Every row belongs to one group in each of 4 separate groupings. Each group adds its own fixed numbers to the row, and there is some noise. The rows also spread widely along 17 directions, which tell nothing about the answers.
In the rows, 128 means zero.
Some rows, each with its group in each grouping after it:
[161 161 123 156 126 133 146 129 114 192 151 128 193 165 116 133 110 136
 190 129 107 109 119  89 150 164  88 122 158 103 183 114  97 132 165 113]  bepat T B Z
[134 169 162  95 128 164 115 105  90 200 199 132 161 144 115 144 145  84
 219 184 111 153 148  91 137 134  54 165 158 142 138 129 183  71 170 107]  bepat J K U
[ 69 141 170 105 141  92 122 113 172 150 112 182 145 149 115 107 136 132
 138 142  64 156  97 128 183 106 122 114 123 114 116 164 122 102 117 137]  kuve Y K V
[107 158 140  98 101  98 145 181 128 132  93 184 110 103 127 122 110  69
 113 155 134 116 144 113 120  72 127 147 108 161 132 175 113 102 162  98]  rido H M Q
[155 154  94  98 157 175 128 195 106 140 123  78 160 115 116 137 106 115
 112 154 133 114 133 163 146 117 143 143 146 131 157 123 118 130 193 134]  figem H D Q
[125 163 112 107 110 137 125 199  89 160 110 129 139 132 153 157 104 124
 120 136  97 109 129 152 159 129 174 151 132 145 154 170  90 105 183  78]  kuve J E V
[165  95 126  68 188 184 115 114 121 133 141  78  80 125 192 131 168 151
 123 146 105 166 106 151 154 168 124 109 146 129 102 147 163 143  90  70]  figem T D Z
[ 84 167 106 134  88 131 149 102 117 149 185 117 118 162  69 166 124 101
 127 188 132 141 161 159 125 119 162 113 102 104 157  81  89 131 137 125]  rido Y E U
[148 114 148 135  77 114 179 206 149 160 140 102  71 144 144 184 156 110
 158  54 146 111 159 126 132 149  92 151 111 133 205 144 103 102 154  89]  sute Y M U
[142 110  95 166 162  99 110 110 133 121 117  78 146 177  74 147 141 140
 113 143 114  85 154 147 129 117 146  93 138 117 141 103 124 157 112 162]  sute T W U
[130 133 136 165 175 153 126  89 151 110 117 104  85 127 135 169 160 152
  92 118 162 160 141 182 132 146 117 131 149 128 119 118 122 104 105 167]  kuve T W V
[190 110 111 153 178 175 110 135 120 131 101  56 154 162 130 157 106 153
 112  72 138  90 156 194 129 138 134 169 184 140 115 122 144 115 156 180]  figem Y B V
[161 120 155 139  73 125 138 148 123 149 181 109 167 194 100 120  81 117
 141  88 115  91 147 145  84 106 154 173 124 100 160 115 108 136 158 139]  sute Y M U
[148 112  85 130 173  92  84 151 111 163 135 110 161 125 122 157 148 114
 115 157  94  60 146 145 153 150 125 106 143 134 144  75 204 169 137 128]  figem Y K U
[107 114 153 125 125  58  93 113 151 125 102  99 128 202  53 129 121 113
 163 127  51  75 150 153 151  90 151 100 123 112 103 154 140 129  94 150]  bepat H W V
[122 157 132  73 110 167 151 146 123 155 184  62  51 143 105 166 154  80
 172 197 107 148 163 160 165 125 111 125 103 119 143 119 140 101 121  80]  figem T W Z
[162  84 129  95 109  89 106  83 140 144 182  98  78 176 114 144  95 101
 147 150 121 130 135 107  81  88 151 106 115 156 160  94 142 171 124 148]  sute H B U
[144 173 128 142 141 128 122 145 142 182 148  87 176 134  79 139 130  98
 158 176  98  94 160 146 177 135  88 126 141 104 139  83 159 108 143 147]  bepat Y K Z
[135 100 166 138  83  92 117 139 127 116 138 104 136 154 127 115 144 129
 122  87 189 164 175 126  52 115 148 182 132 130  97 147  93  91 127 187]  kuve T M U
[133 136 148 144  96 155 154  64 117 168 155 172  90 151 180 127  99 125
  81 168 133 149 158 117 113 113 125 153 132 150  70 128 135  97  94  83]  sute J M U
[163 110 180 159 145  93 140 158 211 124 107 147 108 115 145 127 129 136
 107  79 108 108  94 136 128 111  85 125 110 119 166 128 148 118 117 150]  kuve T K U
[138 144 127 147 149 132 140 136 138 139 163 104 155 150  95 136 147 122
 123 162 103 116 120 148 154 115 104  98 117  77 175  81 118 158 130 125]  sute Y W V
[ 93 186 123 198  72  97 147 134 109 148 147  96 163 180  53 165 140 121
 148 160 128  96 190 171 135 148 134 120 116  76 141  99  67  97 123 135]  kuve J E V
[109 124 165 139 102 117 116 105 115 124 184 142 175 204  54 104 115  94
 146 128 102  87 165 162  76  98 126 160 123  85 118 124 152 125 134 166]  figem T E Z
[113  85 140 108 118 106 110 183 121 104 115  74 127 171 102 134 157 113
 108 125 140 148 161 135  93  59 150 142 121 128 145 163  86 104 164 184]  figem J W V
[163 159 172  78 175 194  89 136 130 106 136  90 136  79 142 125 148 115
 120 139 176 184 139 198  98 134 131 199 165 135  70 147 159  79 138 176]  bepat T M Q
[128 135 145  60  90  85  99 172 112 171 118 152 144 149 152 116  87 115
 164 125  73 119 113 107 130 118 201 148 131 153 124 190 101 123 151  92]  rido J M Z
[102 154 103  49 108 182 132 157  60 144 194 145 105 106 146 115 140  58
 110 215 146 175 151 128 106  96 130 158 115 141 101 144 156 123 163  38]  bepat Y K Z
[124 149 128 147 207 149 127 145 152 102  76 115 110  95 123 152 162 115
  60 159 149 147 143 167 157  75  90 129 143 152 126 133 137  85 152 173]  kuve Y W V
[110 125 112  71 106 123 125 138 100 185 132 134 106 166 149 157 119 128
 196 111 119 160 128  90 143 155 161 150 158 176 146 191  92 110 165  89]  sute T B U
[129 155  86 178  85 156 206 140 140 185 113 120 114 170 105 160  63 107
 108 120 136  80 180 144 169 123 116 141 130 137 172 119  92 111 168 111]  figem T E Q
[ 97 131 164  95  57 107 147 185 160 167 121 115 118 152 118 121 139 108
 167  95  97 117 168 157 178 156 130 156 115 102  86 172 111  87 105  91]  rido J E V
[170  97 108 107 136 122 100 214  83 132 116  70 135 133 143 147 164  98
 126 136 126  89 166 128 115 106 118 137 139 143 133 156 155 126 154  83]  bepat J K V
[154 134 126 127 125 140 107 103 114 166 152 104 152 157 123 136  81 131
 118 146 146 156 147 112 102 104 158 157 152 158 145 106 107 115 175 190]  kuve T D U
[146 144 130 122 156 120 118  98 168 125 131 116 125 163  70 139  60 113
 109 156  83  98 110 179 128  74 176 115 120 130 163  94 133 146 139 182]  figem T M U
[149 170 145 148 125 163 154  93 151 141 168 167 190 146 100 109  50 130
 143  84 154 132  97 161  86 140 128 171 153 101 172 106 104 134 174 176]  figem H M Q
[122 121 179 104 118 140 104 182 135 108 169  68 127 183  84 154 142 136
 130 105  64 106 127 206 114  96 183 152 103  85 150 145 113 113 138 148]  sute J W U
[ 91 109 150 130  74  76 154  97 164 139 123 175  39 135 151 132 123 101
  90 140 142 145 159 123 115 103 121 124  95 147  92 144 123 113  81 111]  kuve T B Q
[105 154  98 168 106  87 115 101  95 116 125 140 106 140 105 179 154 127
 136 106 172 103 162 182  74 190 161 132 145 128 118 136 109 137  99 106]  bepat J M Q
[136 135  82  58 155 143 120 170  80 144 126 100 158 165 105 111 120 103
 190 172  81 116 108 111 163 117 143 109 143 133 163 170 121 159 167  57]  figem T D V
[146  91 114  97 154 148 108 144 110 136 115  52 113 155 146 160 185 142
 147 102 149 153 162 135 133 146 140 131 167 153 123 160 109 110 132 131]  rido J M V

New rows. What belongs after each?
[118 131  97 159 140 124 100 113  27 133 141 148 157 199 126 160 132 151
 131 141  93  81 137 140  98 135 173 125 155 126 137 153 108 145 146  77]  kuve T B V
[ 98 178 145 138 155 184 128 123  86 130 154 164 186 153 110 129 123 130
  98 134 123 138 135 181 125 112 141 179 159 109 118 140 117  92 176 147]  kuve Y M V
[154 144 130 150 194 146  97 158 127 121  93 109 172 122 135 174 145 171
 114  82 142 129 105 169 120 144 151 160 178 140 164 143  95  98 183 197]  sute Y B U
[172 147 178 101 153 139 110  71 162 131 161 132 129 127 144  97  91 126
 125 195  73 152  78 152 128 118 137 110 113  97 116 102 151 142  87 123]  figem T E Z
[131 102 132  99 126 117  99  91 108 175 176 158 186 194 133 104 103 154
 185  99  88 133  98  96 105 160 167 144 161 121 138 149 129 160 142 118]  sute T K U
[116 177 101 134  83 123 166 209 102 142 156 138 150 121  99 125 115  77
  97 190 127  87 157 147 130 107 135 121  95  98 159 106  90 141 163  68]  sute H E Z
[141 137 121  82 137 114 130 141 165 143 138 107  63 108 133 166 109  98
 151 112 156 184 105 119 118 108 133 132 127 180 213 136 110 122 185 158]  kuve Y W Z
[134 112  90 105 154 166 133 103  98 135 128 110 116 164 158 114 131 148
  82 165 103 135 130 136 141 125 182 101 139 125  90 144 107 159  94  66]  rido T M Z
[138 123 121  91 134 113  97 198  65 172 101 140 153 135 186 151 149 131
 154 114  91  96 132 114 145 160 148 156 160 158 138 185 129 115 168  68]  figem J M V
[138 111 143  86 112 167 132  87 112 161 191 112 134 163 132  88 121 102
 125 170 130 179 155 103 113 101 107 141 136 117  88 123 152 129 123 112]  bepat Y D Z
[ 89 116 134 124 160 114  99  78  99 108 127 171 104 145 162 126 168 150
  80 187 107 173 109 127 111 108 161  97 124 131  91 158 110 128  87  96]  kuve T K V
[127 146 187  72 129 113  87 106 139 169 136 130  94 128 151 150 115 120
 182 177  70 156 117 132 147 123 143 141 133 158 113 162 151  73 127 132]  figem H K Q
[130 154  98 130 134 133 134  80 108 183 108 184 146 131 174 115  73 134
  90 164 119 133 133 117 148 143 163 138 160 159  86 128 124 128 131 101]  figem Y M Z
[ 98  94  97  74  60 107 153 206 125 169 139  52  89 177 105 159 143  90
 144 122 115 127 190 137 177 116 162 128 104 125 160 140  85 122 155 106]  figem Y E V
[111 159 114 113  90  74 126 124 195 129 137 101 101 112  63 134 114 103
 164 122 173 148 149 182 131 178 164 131 114 111 107 100 108 141  88 164]  sute T W U
[145 138 142 103 134 134 132 144  96 149 107 103  85 139 152 159 147 109
 166 179 128 166 146  73 127  86 101 142 134 183 159 185 105  58 167 105]  figem T W U
[126  82 144  84 151 179 136 121 106 159 186 144 121 159 167 124 152 110
  80 162 122 185 128  77 114  63  98 132 134 136 160 123 135 132 177 138]  bepat T B Z
[173  95 156  80 150 115  81 102 100 115 140 101 150 172 141  94 125 141
 180 111 121 163 107  98  65 114 159 146 159 151 122 189 122 131 134 138]  kuve T M Z
[109 167 115 152 116 143 165  95 136 183 150 147 152 174  94 140 108 129
 163 113 110 117 138 141 163 169 111 121 158 104 147 121 106 128 131 105]  bepat J M Z
[185 131 153 135 159 157 118  95 115 150 128  90 151 166 125 124 111 116
 159 153 109 126 144 107 127  88  78 140 161 150 132 147 153  93 151 134]  kuve J E V
[115 143 141  73 128 184 127 163  80 121 149 113 123 132 126 128 156  94
 160 132 156 154 158 152 100 123 119 193 147 134 107 192 142  82 165 106]  figem T W Q
[179 100 184 123 120 110  99 129 127 149 132 113 152 173 159 115  89 141
 138 111  93 134 118  99  83  75 147 158 141 143 151 161 115  96 165 165]  figem Y K Z
[111 161 100 140 149 148 139 182  70 156  90 131 157 139 129 159 156 121
 114 171 109 105 153 105 164  96 122 134 144 152 149 171 100  84 186  83]  rido Y W U
[ 96 144 146 138 129 101  98 108 146 152 166 123 157 163  94 173 131 154
 123 133 101 159 113 153 120 129 186 117 127 108 192  95  77 123 162 217]  kuve J E U
[163 131 163 103 123 148 158 205 148 111 137 133 136 102 149  82 139 100
 112 105 137 124 122 142 118 115  89 159 112 100 124 153 141 125 134  86]  kuve T M Z
[130 131 175  96 154 116 114 112 177 164 132 215 138 144 142 105  69 116
 147  98  46  95  72 147 159 128 118 145 134 126 129 151 196 139 128 118]  figem T K V
[114 121  97 130 152 133 135 138 128 110 103 117 159 168  98 121 132 150
 112 109 136 138 118 146 131 116 161 109 143 110 143 152  68 154 139 141]  rido T D V
[179 129 145 119 122  97  99 160 140 131 108  43 104 119 127 154 151 114
 151 137 120  82 178 181 137 153 130 140 127 129  93 121 164 107  87 126]  figem Y M Q
[135 175 117 101 178 155 142  96 174 107 125 123 142 130  64 118  86 110
 161 154 116 152  77 170 142 115 136 111 133 115 169 124 121 138 145 153]  figem T E U
[108 112 131 101 162 147 135 118 131 167 112 142 109 120 176 128 198 133
 103 165 117 159 150 101 185 139  94 113 145 143  92 149 145 111 102  94]  rido T M Q
[172 137  74 158 161 148 133 119 126  87  96  64 187 143  69  82 118 117
 114 151 160  76 167 170 119 123 112 113 157 101  75 128 138 156 102 114]  sute H E Q
[167 123 151 164 177 127 115 165 180 144  78  67 152 119 156 152 161 185
  99 104 124 144 125 139 167 138 117 120 154 122 159 128  90  89 142 204]  kuve T K Q
[150 168 156 123 117 146 124 176 174 152 148  75 146  85 111 138 140 108
 143 119 166 128 170 198 147 175 101 185 143 101  98  98 154  85 130 170]  sute Y K Q
[120  74  83 133  92  71 122  89 136 106 138 112  95 142 125 110 146 124
 111 107 186 132 161 141  81 171 158  95 116 110  69 112 122 199  51 105]  rido H W V
[126 150 124 105  91  78 104 120 147 123 131 107  78 107 116 143 107  92
  96 184 161 148 164 173 101 104 195 138 106 153  89 100 119 121 102 149]  sute Y M U
[153 163 164 175 104 185 138 189 115 126 196 109 145 130 121 184 118 136
  95  73 148 105 136 231  75 156 151 194 117  72 172  84 110 102 177 154]  bepat H K U
[ 54 111 139 122 114 143 149 115 107 127 167 115  86 188  95 162 200 118
 150 105 140 158 180 151 133 136  99 134 132 110 119 163 115  92 122 114]  kuve H W V
[146 137 129 122 144 159 181 137 155 123 113 123  44 110 162 151 129 110
  63 174 121 145 123 153 153  80 112 103  95 142 147 122 123 113 111  74]  figem Y M U
[102 161 171  81 106 157 132 144 112 100 171 111 124 151  94 134 145 106
 174 124 152 179 133 183  90 124 151 171 126 101 126 163  86  86 150 137]  figem H M V
[ 97 101 116  86 150 121 114  73  99 125 148 157 123 181 111 132 142 123
 164 126 137 182 106  86  83  91 145 124 149 164 153 176 108 133 161 133]  rido Y B U
[131 152 150 104 109 120  78 134  98 152 143  68 152 136 124 141 165 131
 173 171 117 142 169 152 125 168 164 145 144 115  72 146 114  85 108 127]  rido J E Z
[ 91 131 147  64 199  97  81 134 159 118  85 160 154 136 100  97 147 122
 163 138  65 139  82 133 179 104 131 111 151 140 113 199 159 121 131 135]  kuve T K V
[ 99 166 128  83 136 143 138 105 121 139 119 161 102 155 103 130  90  90
 140 161  94 144 117 151 156  81 154 136 136 154 127 173 121 113 146  89]  bepat Y M V
[151  77 102 117 151 165 128 117 116 117 132  76 117 152 155 133 165 141
 109  95 157 143 151 163 115 165 126 132 153 121 100 141 137 143 106 110]  figem J E V
[118 163 193 168 116 112  99 148 113 121 142  88 163 165  99 171 182 167
 142 141  98 124 152 195 112 153 170 151 124  69 122 123  74  65 110 177]  figem T M U
[ 91 145 118 165 118 115 151 181 128 150 133 111  99 135 104 195 185 119
 112 100 150 103 190 173 148 158 110 132 128 124 160 108 108  95 148 144]  kuve H M Z
[103 137  53 149 148 132 166  95 113 145 135 139 102 144  89 155 140 101
 121 159 150 104 157 126 154 144  91  84 138 142 138  98 142 156 123  80]  kuve H B U
[148 170 120 108 199 158 131 102 165  98 118 118 163 108 104 107 133 138
 147 146 158 186  76 161 133 139 121 109 161 112 146 128  94 140 127 145]  sute J M V
[162 140 106 155 149 137 166 102 150 143 110 207 177 105 153  85  62 113
  73 124 151 131  85  91 109  99  96 126 140 132 171 121 121 172 170 118]  bepat Y E Q
[ 98 101 104 137  63  66 150 146 131 178 122 129 110 170 125 132 134 114
 124 111 104  85 186 108 161 149 135 108 116 127 111 138 115 135 105  84]  kuve H E Z
[151 132 114  76 143 182 134 161 133 164 130  79 110 147 124 146  84 101
 148 100 134 138 146 146 145 114 141 183 161 173 155 158 138 103 201 160]  figem T W Z
[ 85 117 147  95 122 147 122 104 105 153 145 157  64 146 155 157 151 102
 104 136 133 148 181 144 123 112 132 173 137 174  88 170 163  84 132 118]  kuve T M Q
[109 126  98 170  47  57 138 125 113 169 110 176 112 175 106 159  62 106
 125  66 150  73 178 131  89 138 169 163 133 166 133 145 113 132 152 127]  bepat Y D U
[181 124 155 114 150 116  99 178 164 145 122  89 119  66 166 137 151 110
  86 158 161 134 158 143 129 124  98 152 131 142 119  92 166 113 134 181]  sute T D Q
[117 146 139 155 132 182 142 123  82 101 177 146 142 156 100 136 118 101
  73 151 139 115 149 179  67  71 122 172 115 105 134 117 141 113 164 129]  figem Y W U
[163 148 158 165 139  81  39 133  51 120 144 136 174 127 146 168 155 137
 165 138 135  88 144 166  41 179 160 172 153 127 117 127 151 109 134 145]  figem T K V
[140 145 135 131 147 149 131 113 155  95 202  91 143 130  64 130 170 111
 144 133 171 140 134 201  91 162 112 128 123  66 141  63 144 159 102 160]  sute T M U
[191  82 163 136 130  59  91 108 144 163 116 149 146 148 156 102  83 107
 102 141  84  66 144  88  99  70 113 131 131 157 128 108 191 151 125 159]  figem Y M Q
[157 136 145 156 156  97  91 119 161 133 126 110 158 122 109 137 144 140
 140 107  97  69 126 190 144 192 125 116 138  90 109  98 172 152  83 141]  rido Y E Z
[105 135 134  84  98 151 162 156  91 146 173 136  99 159 140 125 150  95
 126 175 103 147 138 116 136  94 119 116 102 116 144 147 117 129 130  36]  kuve J M V
[138 172 160 172 132 148 119 161  82 106 132 149 152 113 141 153 161 136
 129 115 132  88 139 199  88 175 119 181 133  98  97 154 145  76 120  80]  figem Y K U
[109 145 118 154  93 134 121 100 100 153 166 126 118 149 140 158 120 133
  50 192 119 124 174 183 111 139 189 126 108 103  96  73 106 131 106 129]  figem J E Z
[172 104 104 106 143 153 134 111 133 120 134 114 149 155 121  95  78 114
  96 111 145 139 120 132  88  85 156 141 147 139 126 135 132 161 146 135]  bepat J M U
[127 141 134 133 110 182 149  99  93 135 159 143 145 155 159  98 126 146
  89 153 125 137 145 158 110 146 147 147 136  92  60 148 108 128  84  51]  sute J M Q
[133 129 102 156 131  74  77 123  91 106 130 119 146 163  90 138 122 122
 136 133 106  52 150 185  91 148 178 120 131 110  98 121 155 169  93 107]  kuve T K V
[113 103 145  80 102  99 110 215 108 110 136 144  92 132 145 141 143 103
 105  89 109 104 120 161  84 100 179 148  95 129 157 178 121 144 156  94]  rido Y D Z
[136 114 174 123 143 136 123 117 105 148 146 184 110 157 174 155 158 141
 156  73 109 123 114 117 103 154 108 165 153 150 145 185 150 100 135  86]  sute T M U
[120 140 156 109  90  84 118  86 165 170 138 128  14 145 145 198  94 114
 128 160  87 133 134 155 144 117 179 108 101 167 140 116 116 109 101 130]  rido Y B Z
[107 125 106  90 139 174 119  79  98 174 141 124  96 138 164 156 139 127
 116 128 142 165 165 151 151 167 152 160 171 163  72 147 157 114 121 103]  bepat Y M Q
[194 158 139 193 132 102  99 164  85 133 127  88 215 141 121 135 134 161
 161 103 127  67 142 150  91 184 137 141 159  94 141 117 104 126 137 130]  kuve H M Z
[151 132 165  77 158 123 105 122 161  88 143 121  95 102 126 138 125 115
 156 101 137 174  71 163  81 114 140 144 124 146 173 160 141 125 151 150]  kuve Y E U
[143 119  95 194 127 114 140 108  90 149  93 130 186 181 139 110 114 167
 127  98 128  93 152 101 132 159 123 123 166 119  98 156  92 133 116  95]  kuve H W V
[116 166  83 159 121 150 153 129 105 152  81 183 155 139 137 113  76 126
 102 119 124  71 148 159 141 146 139 160 160 143  73 185 125 116 128  56]  sute J K Q
[152 112 162 149 120  93  84 125 102 205 143 135 163 167 159 147 108 138
 109 157  55  67 166 123 158 129 133 133 139 128 110  86 169 119 131 146]  figem H D V
[182 164 125 152 132 113 101 194 140 160 108  93 127  62 191 160 121 139
  58 187 114 103 137 175 166 154 152 124 116 123 117  68 132 124 116 115]  kuve J K V
[156 127 103 100 163  85 109 163 137  91  79  93 120 102 111 122 156 102
 172 126 141 116 116 137 128 134 112 100 130 144 144 168 138 150 120  88]  kuve Y E V
[194 118  95 103 134 133  99 161 100 135 139  49 138 125 134 153 130 121
 187  83 191 124 147 137  81 175 135 162 172 157 165 142 126 144 174 134]  sute Y D Q
[172 138 164 151 136 140 128  75 152 178 118 155 104 167 132 144  41 105
 139 104  92  83 143 139 142  99  91 159 159 172 118 136 189  99 140 137]  bepat H D V
[ 96 155 144 106  84 100 159 117 147 174 144 153  64 120 142 144 127  80
 125 197 135 171 160  99 157  91  99 123 101 153 130 121 111  97 126  98]  sute Y W V
[ 95 125 120 117 126  92 120 154 114 130 107 142 196 154  95 104 147 118
 140 112 147 134 146 113 110 110 134 150 155 127 137 163  98 116 172 173]  figem Y M Q
[125 125 147 113 142  82 100 175 156 134  88  93  85 107 145 186 178 128
 123 132 115 138 133 156 161 124 150 110 119 146 160 143 102  98 134 152]  rido Y E V
[156 127 159 166 158 122 127 169 141 170 148 129 149 114 153 181 180 139
 109 135 106  96 131 123 150 141  68 115 130 110 185  76 144 116 150 147]  rido J B U
[145 109 138  88 181 184 116 136 150 118 131  60 120 129 134 112 176 137
 115 150 113 165 133 162 168 127 112 129 140 113  72 146 164 103  93 115]  kuve T K U
[179  84 144 104 140 172 137  60 139 120 178  69 104 203 111 124  98 129
 160 119 135 168 117 123  78  92 124 134 140 129 152 126 127 138 129 155]  figem T B U
[157 126 105 127 168 191 115 163  82  97 175  66 199 125 109 122 181 129
 108 129 182 137 142 173  79 143 119 150 155  82 131  94 119 151 162 154]  rido Y B Z
[129 135 156 113 130 120 101  62  77 105 154 117 152 211  85 102 129 124
 198 149  79 118 127 142  91 112 147 126 144 109  93 181 136 124  88  77]  kuve Y M V
[153  97 111  81  98 145 157 103 134 174 155 151 103 168 158  89  65 107
 139 111 112 120 127  99 130 129 126 140 135 146 115 156 155 172 115  53]  sute T D Q
[137  87 166 167 160  94 132 211 164 105 100 126 139 143 116 144 182 127
  82  72 103  70 137 160 134  91  83 127 112  92 180 131 135 126 145 175]  figem T W V
[147 130 115 121 150 122 120 120 124 117 103 121 129 150 117 134 106 130
 148 114 114 112 107 146 104 125 146 126 143 138 148 174 119 135 134 113]  figem J W Q
[110 103  91  95  73 110 151 107 125 149 171 115  67 179  85 142  89  64
 126 134 174 141 192 114  87  74 153 148 115 179 146 116 131 141 155 144]  kuve T M U
[117 125 151 117 192 145 115  89 133 183 112 148 115 131 162 149 170 122
 119 176  88 140 154 110 192 127  70 127 161 166 104 140 183  75 130 142]  figem T E Z
[179  98 117 147 153 127  87 127  89 109 134  67 162 176  95 125 139 103
 113 146 119  70 178 159  92 100 131 134 146 117 100 117 173 151 121 137]  bepat T E V
[152 140  97 102 112 107  98  92  96 135 179 157 101 137 129 142  58  95
 113 164 114  90 109 168  68 126 205 123 113 139 139  92 151 205 126  88]  rido Y B Z
[130 165  69  97 135 115 123 197 120  99 108 125 169  95  81  96  92  84
 116 147 166 104 135 182 106 129 170 141 129 121 124 126 115 165 161 126]  figem T D Z
[169 194  99 159 150  81 102 127 112 148 112 141 171  94 104 149  76  94
 152 183 173 120 125  99 101 111 123 132 156 174 195  93 113 137 199 177]  kuve T W V
[171 101 176 115 104 170 122 116 116 141 185  68 115 174 158 130 133 150
 136 138  93 160 126 136 105 124 144 137 117  95 109 133 120 108  99  90]  bepat H K U
[174 149  90 152 166 102 126 146 102 113  70 171 142 101 160 121  91 122
  93 160 137  95 102 113  97 110 138 115 141 159 146 147 110 153 152  95]  figem T B Z
[166 140 100 118 148 120 104 135 108 120 106 136  98 133 128 148  89 106
 153 114  96  60 109 172 109 143 157 133 141 152 132 171 176 159 120  54]  bepat T K Q
